The rows come from 4 hidden closed curves, with some noise, and rows from the same curve form a group. Each curve winds through 8 dimensions. The rows are also pushed far along 5 directions, which tell nothing about the answers.
In the rows, zero is written as 128.
Known rows, each followed by its group:
[141 111 125 150 100 159 103 123 142 132 144 113 138 115  59  78  96 117
 124 123 125 156 129]
Z936
[160 128 117 152 159 221 142 134  93  57 126 171 143 139 103 154 108 120
 110 137  78 161  94]
Z56
[154 128 173 128 117 150 115 116 100 101 115 148 145 129 130 144  95 145
 152 121 139 135  89]
Z877
[160 194 133 145 107  93 120 117  87  95 158 162 152  83  63 141 143  69
  82 152 141 186 123]
Z56
[116 177 112 128 113  76 136 161  98 131 147 155 107 113  41 120 115  71
 122 114 149 146 128]
Z75
[142 100 171 134 120 167 118  81 123 115 120 126 145 147 156 131 114 147
 156 116 123 112  97]
Z877
[123 139  80 109 155 161 191 166  95  88 165 130 110 161 146 155 105  96
 170 118  90 130 143]
Z936
[128 138 142 129 132  86 105 100 124 136 116 128 150 116 137 116 142 153
 108 147 168 129 140]
Z877
[119 168  89 121 146 136 163 164 134 125 164 149 117 102  76 112 131  97
  99 136 138 167 183]
Z936
[112 115 115 155 151 155 142 125 149 148 149 160  86 148 154 124 171 135
 115 108 134 135 162]
Z75
[ 96 135 124  86 134  85 154 133 141 155 129 103 126 145 143 105  84 133
 153 118 153  88 145]
Z936
[132 170 132 144 119 108 134 143 102 105 116 147 131 124  87 132 119 109
 111 131 138 155 129]
Z877
[145 119 114 128 143 171 141 125 112  97 150 132 149 122 103 119 104 127
 117 136 125 150 124]
Z56
[109 101 147 131 101 120 131 121 155 177  99 111 127 125 173 101 153 145
 149 119 164 111 159]
Z877
[153 116  93 121 166 141 129 120  91  78 138 137 139 135 139 180 147 130
  98 153  95 135 101]
Z75
[158 131 100 120 127 107 128 116  99  91 155 151 128 143 141 171 148 125
 115 129 134 139 108]
Z936
[134 144 130 181 120 123 110 116 115 114 154 129 131 111  91 100 163 110
  82 132 142 182 145]
Z56
[124 150 135 124 129  87 106 106 135 152 158 128 128  93 135 132 185 121
 110 141 151 138 157]
Z877
[108 135 130 175 137 165 109 136 156 148 135 119 113 100  85  92 170 119
 113 130 103 149 163]
Z75
[160 122 164 138 113 171 111 129 111  75 110 131 151 120 108 153 112 140
 117 123 107 145  68]
Z75
[140 128 131 152 134 141 109 106 141 138 160 156 115 119 115 117 151 135
 105 124 147 155 145]
Z877
[116 137 120 105 136  89 137 123  81 119 146 129 123 139 158 157 155 103
 158 121 129 118 131]
Z75
[121 144 169  90  84  60 121 117 119 147 139 113 140 116 126 119 107 122
 166 100 187 106 112]
Z877
[126 126 158 122 125  94 101 100 118 135 143 118 134 119 110 118 123 130
 112 121 149 125 111]
Z75
[137 106 161 172 128 145 103  80 142 121 152 122 122 137 175 136 194 159
 113 114 133 137 126]
Z56
[140 136 115 124  96  71  93 105 117 161 128 141 155 103 141 118 162 111
 133 146 165 132 132]
Z936
[120 127  98 180 144 169 132 159 150 118 154 131  84 139 119 129 173 129
 110 114  90 158 151]
Z56
[151 158 173 113 118 110 135 125  60  62 137 136 141 134  98 178  92 110
 156 110 129 126  57]
Z56
[147  93 160 143 126 183 118 102 116  93  89 102 159 142 112 117  76 151
 137 138  99 122  91]
Z877
[137 130 130 123 138 175 168 143 109 106 154 160 110 145 159 153 119 124
 173 108 133 140 140]
Z877
[117 166 168 130 106  54 120  82 127 167 129 141 140 114 167 122 171 118
 128 133 184 120 153]
Z56
[150 154  99 113 126  85 119 119 107  83 171 136 163 106 120 143 167 125
  68 134 156 160 115]
Z56
[136 139 124 117 134 118 134  93 117 114 148 138 153 125 164 136 166 133
 125 141 152 142 161]
Z936
[ 86 128  94  97 160 128 187 136 165 163 159 121  92 162 205 129 153 144
 183 102 136  75 187]
Z56
[127 123 124 145 123 132 135  96 158 161 138 135 131 130 178 104 160 141
 134 137 155 130 178]
Z75
[139 119 157 133 126 153 139 112 114 119 116 145 121 154 185 157 122 134
 165 122 119 122 120]
Z75
[123 134 169 114  91  69  91 125 137 163 100  98 142 113 138 114 107 148
 169 128 160  99 110]
Z877
[124 120 133 128 129 145 124 146 102 120 141 135 119 111  79 122 122 108
 144 109 128 138 116]
Z75
[111 136 125 135 135 126 143 147 118 130 124 143  98 147 114 138 123 115
 142 109 118 117 124]
Z75
[153 141 141 169 108 133  75  94 134 139 108 167 160  96 125 115 179 122
  80 153 131 167 126]
Z936
[108 118 145 101 156 131 165 132  99 101 131 107 132 158 202 152 126 156
 179 107 136  96 123]
Z56
[125 157 133  81 145  99 168 147  84 109  99 146 133 157 143 167  54 113
 161 134 121  95  94]
Z936
[117  87 100 140 145 177 162 151 163 142 126 110  86 164 142 121 104 143
 140 119 101 114 150]
Z877
[167 124 114 104 175 189 154 111  62  26 156 151 170 142 184 205 148 130
 123 138  82 138  74]
Z936
[110 127 120 145 144 122 114 103 168 163 158 114 127 105 146  95 188 146
  95 139 148 139 181]
Z75
[143  57 192 161 106 197  99  82 158 126  69 102 141 158 169 121 109 178
 135 117  96 103  78]
Z877
[123 156 106  92 134  73 157 142 103 120 132 144 125 155 196 174 133 118
 146 127 137 112 127]
Z936
[119 107 131 131 135 118 105 104 107 137 130 120 123 137 146 135 156 122
 143 126 114 118 124]
Z75
[119 115 166 106 147 162 145 121 137 125 124 136 129 131 166 140 123 159
 148 109 141 103 120]
Z936
[125 164 114  98 157 102 154 111 115 112 150 158 152 120 156 143 162 129
  94 138 164 135 158]
Z936
[142 143 132 142 105 115 115 141 129 150 133 141 127  89  65 102 105 102
 107 143 154 160 135]
Z56
[127  97 143 126 156 172 127 140 127 109 115 124 117 133 125 148 120 156
 125 117 105 113  93]
Z75
[130 115 129 129 138 177 166 127 147 113 162 126 114 153 176 131 132 148
 139 105 134 139 156]
Z75
[134 111 124 148 114  96  64  97 167 166 115 112 148 105 151 108 178 153
  82 152 128 126 124]
Z936
[135 132 111 117 146 153 142 119 126  98 148 127 137 140 111 138 112 130
 134 125 103 114 110]
Z56
[130 104 155 139 121 166 128 117 139 127 134 117 115 148  89  99  66 139
 149 104 123 121 112]
Z877
[121 106 165 163 103 116  95 100 151 180 131  98 110 113 102  88 126 132
 155 122 149 116 137]
Z56
[ 99 143 104 117 155 107 146 133 149 144 156 134 115 126 165 132 187 137
 113 115 136 108 154]
Z936
[122 110 139 128 108 118 128 152 156 168 106 124  94 142 138 124  95 144
 159 112 143 105 122]
Z877
[131 100 124 157 116 185 123 132 166 153 162 130 109 112 117  89 146 135
 131 112 141 155 162]
Z56

New rows, each followed by its group:
[113 184 145  94 111  53 154 124 121 137 152 127 130 122 136 137 129 107
 142 114 168 111 139]
Z56
[139 134 151 141 111 113 105 100 107 107  92 108 171 124 107 114 108 131
 127 147 127 127 103]
Z877
[119  85 148 121 133 138 140 115 147 139  87  98 120 166 159 126  88 163
 143 123 122  85 108]
Z877
[125 110 144 123 120 112 113 120 141 147 114  98 130 106  81 105 105 131
 100 138 142 127 127]
Z877
[159 167 128 122 108  94 102 120  92 115 111 155 176  89  94 131 117  96
 100 170 144 165 117]
Z936
[149 135 105 123 127  94 120 115 124 118 138 137 127 133 136 151 141 132
 103 148 137 141 137]
Z936
[121 115 109 170 117 162 119 139 173 170 132 124  89 123  98  93 138 124
 140 133 116 151 190]
Z936
[128 115 123 159 149 187 145 126 157 143 164 160  96 129 145 118 161 137
 111 117 137 160 173]
Z75
[116  86 153  81 170 126 142  81 136 128 101 101 152 177 252 153 107 195
 150 129 129  56 103]
Z936
[150  79 125 174 139 186 106  61 155 101 134 125 153 155 171 111 180 174
  64 133 116 147 131]
Z877
[148  74 147 123 149 204 141 113 143 103 134 114 103 168 163 166  86 161
 150 111  79 104  82]
Z877
[123 104  91 142 126 166 145 149 126 114 166 131 102 143 119 118 150 116
 133 100 118 152 148]
Z75
[131 100  88 139 137 141 126 115 138 109 146 114 129 149 159 132 176 148
 105 123 113 130 134]
Z75
[144 142 107 147 116 111  79 111 133 111 129 135 163 103  89 115 169 131
  79 142 120 142 102]
Z56
[119 148 146 136  93  81 103  99 151 168 135 125 157  90 146  90 190 133
 122 129 186 132 162]
Z75
[117 119 135 112 159 108 144  89 102 107 139 126 155 154 251 158 197 171
 137 120 161 103 134]
Z56
[109 132 126 122 141 113 129 139 157 178 102 139 114 119 141 118 124 137
 128 142 138 107 150]
Z936
[127 119 128 120 118 103 102  83 140 151 141 125 169 111 153  91 161 142
 108 132 169 125 137]
Z936
[123 116 137 147 106 156 113 163 152 171 139 103  95  99  80  93 102 103
 162 126 112 153 158]
Z75
[116 168 142 106 123  77 143 135  96 147 122 134 125 116 136 145 118  92
 179 139 141 115 142]
Z75
[ 88 187 117  81 128  54 164 164 125 153 133 117 129 117 117 110 100  96
 147 126 158 108 161]
Z936
[113  65 156 117 148 146 130  89 171 163 108  96 117 149 196 125 141 181
 120 125 140  87 140]
Z877
[150 160 120 108 161 126 155 139  85  64 156 160 120 133 120 192 126 118
  95 135 121 152 110]
Z877
[136 141 173 115  92  72  90  84 117 144 101 109 164 111  92 103  98 130
 146 140 163 113 113]
Z936
[132 105 126 138 151 195 123 130 136 119 135 116 134 112 105 118 124 135
 136 134  92 127 125]
Z936
[124  79 120 128 137 177 154 141 166 144 143 106  84 145 132 129 110 136
 130 113 104 118 137]
Z877
[133 117 174 105 136 108 116  98 126 111 122 127 135 147 165 153 109 174
 122 116 154 106  93]
Z877
[103 145 182 114 105  59 135 116 118 152 142  89 112 129 142 124 120 126
 182 101 173  97 128]
Z56
[154 148 142 113 116 124 139 107  99  77 157 137 161 128 128 145 116 125
 115 123 152 150 109]
Z75
[149  98 123 133 153 175 153  93 118  79 150 157 138 150 194 168 191 154
  69 125 137 156 134]
Z877
[133 137  94 124 145 166 152 144 118 105 161 144 143 124 164 132 153 113
 114 134 113 162 154]
Z936
[119 137 109 165 150 192 135 182 131 114 145 128  99  97  33 113 132  98
 114 126  79 163 141]
Z75
[153 146 146 129 116  96 115  78  96 114 127 164 155 134 193 163 173 125
 123 138 153 139 116]
Z75
[136  90 136 149 114 159 104 105 130 110 130 124 135 141 143 123 161 147
 116 105 122 135 108]
Z75
[140  78 121 140 133 169 111 106 132  94 119  97 142 155 142 132 132 163
 116 124  92 117  92]
Z75
[150  80 179 147 130 136  85  75 134 129 100 113 147 136 151 125 113 180
 106 136 140 113  78]
Z56
[138 116 122 138 166 204 133 127 125 111 127 150 142 115 165 148 160 134
 126 146  90 140 132]
Z936
[ 84 145 131 102 163 124 196 150 115 119 131 127  95 183 206 159 128 140
 193  94 124  77 147]
Z56
[124 100  89 153 180 205 156 146 159 121 143 113  87 155 169 149 142 150
 137 142  63 130 168]
Z877
[124 173 134  80 119 108 181 192  81 120 127 158 106 118  53 146  34  76
 191 114 152 124 120]
Z936
[125 161 138 134 137 133 166 140 119 130 152 148 104 124 140 147 136 100
 144 127 135 147 161]
Z56
[144 157 130 127 144 133 129  84  93  80 146 156 171 125 156 150 179 123
 105 139 132 145 128]
Z936
[113 193 101  92 106  36 149 151 120 124 184 130 131 108 103 127 151  93
 113 112 179 139 152]
Z56
[146 144 115 130 119 134 101 146 114  92 123 127 150 109  48 125 101 116
 112 133  98 136  78]
Z56
[132 147 102 122 124 118 142 142 131 109 167 141 122 132 122 129 142 118
  97 114 140 157 143]
Z936
[119 141 145  80 144 131 179 160  87 115 138 118 105 121  59 151  42  83
 174 122 120 112 115]
Z877
[155 140 118 129 122 115 127  91  92  66 143 133 176 134 117 138 143 125
  74 138 140 154 107]
Z877
[137 158 119 147 116 126 118 162 119 120 129 135 124 116  54 103  81 117
 138 133 135 159 134]
Z877
[141 151 127 128 141 140 125 139 109  98 158 116 140  92  42 120  96 102
 102 146 114 159 121]
Z75
[150 137  99  97 142 144 154 151 108  84 154 171 130 128 130 174 118 125
 118 121 132 134  99]
Z56
[141 149 148 133 130 127 117 141 110 123 114 144 113 128  83 141  72 121
 156 134 116 125  97]
Z877
[ 82 143 105 108 128  85 165 182 153 204 129 108  77 107 127 113 133  97
 179 132 148 108 202]
Z877
[122 113 133 119 153 212 164 156 147 110 127 102 124 138 128 117  73 140
 152 125  83 128 139]
Z56
[145 138 123 147 147 160 154 128 100  78 175 155 108 144 165 178 180 125
 128 110 119 154 127]
Z56
[120 100 126 122 147 193 152 143 145 129 128 120 127 147 192 122 117 143
 154 117  99 122 140]
Z936
[145 101 121 146 143 173 102  92 138 101 151 113 153 127 160 132 179 154
  98 136  98 141 119]
Z936
[127 118 153 111 136 109 142 131 109 124 125 120 117 140 137 145  86 142
 149 119 151 108 102]
Z56
[162 102 140 139 110 151  89 135 133 126 121 112 130 105  52 116  64 129
 121 143 108 141  81]
Z877
